There are 3 ways to turn a row about zero (a turn may also mirror it). The second row of each pair is the first, turned, with some noise. The first 27 pairs use one turn. New pairs use 3 turns, one after the other, and a turn may come again.
Known pairs, each followed by its turns in order:
[ 10  -7 -20  16   5   2  -4   7]
[ -7   4   6  -6 -11  -4 -25  -1]
bibu

[ 21 -21 -19   9  -2   7  -8  -4]
[  6  20  12 -13   7  20 -15   6]
Sogez

[-12 -20  19  -5  23  11  -5  23]
[  2 -37   3  14  16  -3 -16 -12]
tuze

[ 22   2 -19 -19  18  24 -17   3]
[  2   6   6  -8  -6  28 -19  31]
bibu

[  2  -9   0   8   1  -7 -16  17]
[-19 -11  11   1   8  -8   2  -3]
tuze

[ -4  -8 -22  -3  -3  -3  -1   7]
[  1   0  13   0  14  -3 -15   8]
Sogez

[ 23  11  12 -15   6  -1  23 -16]
[ 25   8 -12  -4 -27 -15  -9   2]
tuze

[  0 -17   9 -13 -23  13   6  -6]
[-12  -1  19  18  -7  19   1 -12]
Sogez

[-22 -13   9  -4  21 -22  14  12]
[  5   5  -2  21 -15 -32  -8  14]
Sogez

[-14  10  -7   1   1 -24  -8 -13]
[ 1 28  9  7 14 -4  5 -5]
tuze

[ 21  -1  12 -10  15  24 -14   2]
[ 18 -31   7  -3 -14  -7  13  -6]
tuze

[-16 -24   1  12 -17  -3  22  15]
[-8  0  7 33  0  8 -5 26]
Sogez

[ 14  -6 -10   4 -19  23 -15  -6]
[ -1  24  10 -25  -7  -1   0  12]
bibu

[ 22 -16  17  11 -19  -9   0 -12]
[ -7   3  -2  -4 -25  31  -8   4]
Sogez

[ 14  16 -23  14  17  -3   2  -8]
[-30  -2  -3   5 -13   6 -18   7]
bibu

[-1 15 18  4 20 10 14 18]
[  3   9 -31  16   5 -12  12  -6]
Sogez

[  3  -3  11 -19 -17 -18 -13  21]
[29 21 -9 18 11 -8  2  3]
bibu

[ 11  13  -1   5 -23 -22  -4   5]
[-23  19  -7  -5  -8 -16  11  -2]
tuze

[ 24  10  22 -14  16  17  -6  -6]
[ 27 -20  -2  -3 -20 -15  11 -13]
tuze

[-17 -16  -4  21 -10  15  -3  24]
[  8   4  22 -17  15 -14 -17 -19]
bibu

[  4 -23  -9 -11 -21 -12 -22  13]
[ 30  30   1   2 -10  -4  -8  -7]
bibu

[  8  -7  -2 -20 -18 -10  24 -23]
[  5   3 -35 -13 -12   5  21  -7]
bibu

[-19  21   7  -9  12  -2  -4 -12]
[  8 -16  -1  -6  -4 -21  19  -8]
Sogez

[ 21 -11  -8   7   2   9  23   4]
[ -1 -11 -17 -21  -4  -8 -18   6]
bibu

[ -3  -3 -11  16  11   4   3   9]
[ 7 12 -5 -1 12 -3  0 15]
Sogez

[-18 -24  -8 -10 -17  -4  21 -22]
[  0  17  -6  25  -8  25 -16  20]
tuze

[-14 -18   3  -5  10  -8  19  -5]
[  8   3   0  15   5   6 -27   5]
tuze

New pairs. What belongs after each?
[-23   4 -21 -21  19  16   6   6]
[  2  39 -19  -4  -6  -1 -10   3]
Sogez Sogez bibu

[  2  19  11 -23 -14   7  -1  20]
[ 15   2  36   2  -1  -1 -12  -5]
bibu bibu bibu

[-21  -1  -3  17  -9 -14 -23 -10]
[-18  16  14  -3  16  16  -4 -18]
Sogez Sogez tuze

[ -1  15  17 -21  -8  -5  19  -8]
[  5   0 -16  13  30   9   6   1]
tuze tuze bibu

[ 10 -13 -12 -15  24 -24  -6  15]
[-27  15  -8   7  22  -4  18  14]
tuze Sogez tuze

[-9 19 14 -5 11  0  8 20]
[ 20   6   2  10   1 -11 -15  17]
Sogez Sogez bibu

[ 14   7   3 -24  22  21 -16  21]
[ 22 -23  -4 -11  20 -27  12   3]
bibu Sogez Sogez

[15  9 17 -1 -5  2  8 -7]
[ 3  8 -7 -3  9 18 12  2]
Sogez bibu bibu

[-13  21 -20  18  14  19 -23   5]
[ -7 -36   9   2  -6   8  -9  29]
tuze bibu tuze

[  5 -22 -20  24 -17 -20 -10  19]
[ -1 -12 -16  15   4 -25  -4 -38]
tuze Sogez bibu

[-18  16   5  19  12 -11   8 -13]
[ -4  11  -1 -18   8   5  31  -4]
bibu tuze Sogez

[ -2  13   2 -23 -23  14  10  21]
[ 18  18  20  -8  -7 -24   5  10]
bibu Sogez tuze

[-22  21 -19  19   8   9 -11  -1]
[ -3 -11 -32  -6  11 -14   6 -20]
bibu Sogez bibu

[  6   1  23 -14  23 -12  13  -2]
[  2 -38   3  -5  11  -2   4   6]
Sogez bibu Sogez

[ -8  14  -6   3   4 -15   1  -6]
[ -4  -2  -1 -16   5  12 -11  -2]
Sogez bibu Sogez

[ 15 -23 -14  -6  -5   1  11  19]
[ 23   2   6  13 -22   3   6 -17]
Sogez tuze Sogez

[ 17   4 -19  21  23 -17  24  -6]
[-13 -31  23  -7  28  -4   2  -7]
bibu tuze bibu

[-15 -23 -22  -9  -8 -10  -8  10]
[ 10   1  18  10  -2   9   5 -31]
bibu Sogez Sogez

[-20  15  -2 -15 -22 -24   9   2]
[  6 -17   5 -12 -24 -23  -6  20]
bibu Sogez tuze

[ 16 -13   9  22  -6 -19  -8   9]
[-34 -10  12  -6  -5   1   2  -1]
tuze tuze bibu

[  2 -20  -6   7  22  15  -8  -3]
[-23  12   1  -5  15   1  17  -8]
tuze Sogez bibu

[-12  -9 -12 -18  24  17 -16 -11]
[-24   1  27  -5 -20   8 -11  -2]
tuze tuze Sogez

[ 21  10 -20  -8   3 -22 -15 -17]
[ -8 -16 -20 -28 -16  -9   9   9]
Sogez bibu tuze

[-11 -10  -9  -4  21 -22  14  14]
[-18   8 -19  -6 -12  13  10  22]
tuze bibu Sogez

[ -4 -14   6  -4   2 -24 -11  -6]
[  7   6   9 -23   9   7  -9   8]
bibu Sogez bibu

[  7 -10 -18   7   0  18   0 -22]
[ 26 -11  11  -8   8  14   7  -2]
Sogez Sogez Sogez

[ -1  11  -6  10  -7   9 -23 -10]
[15  6 -4 -3 -3 24  2 11]
tuze Sogez Sogez

[-22   5   6 -13  18   8  16 -22]
[-12 -10   7  24 -18   7 -14 -19]
tuze tuze Sogez

[  1  17  -2 -22  -5  -8 -15 -20]
[ -3   3 -15  -9 -25  -1  -3  23]
Sogez bibu tuze

[ -5  14 -23  14 -24  -7  -2  13]
[ 18  23  -9 -17  13 -13 -15  -2]
tuze tuze Sogez

[ -6 -24 -14  -8  -4  -6  14 -23]
[ -6  -5 -24  12  -9 -10 -27   5]
Sogez bibu Sogez

[  2 -14 -13  24 -10  15  16  -7]
[ 19   0 -10   5  16  26   6  -7]
bibu bibu Sogez

[  4  11  -8  20  23  12 -13  -6]
[  1  14  -5  19  16  12 -21  -3]
tuze bibu Sogez

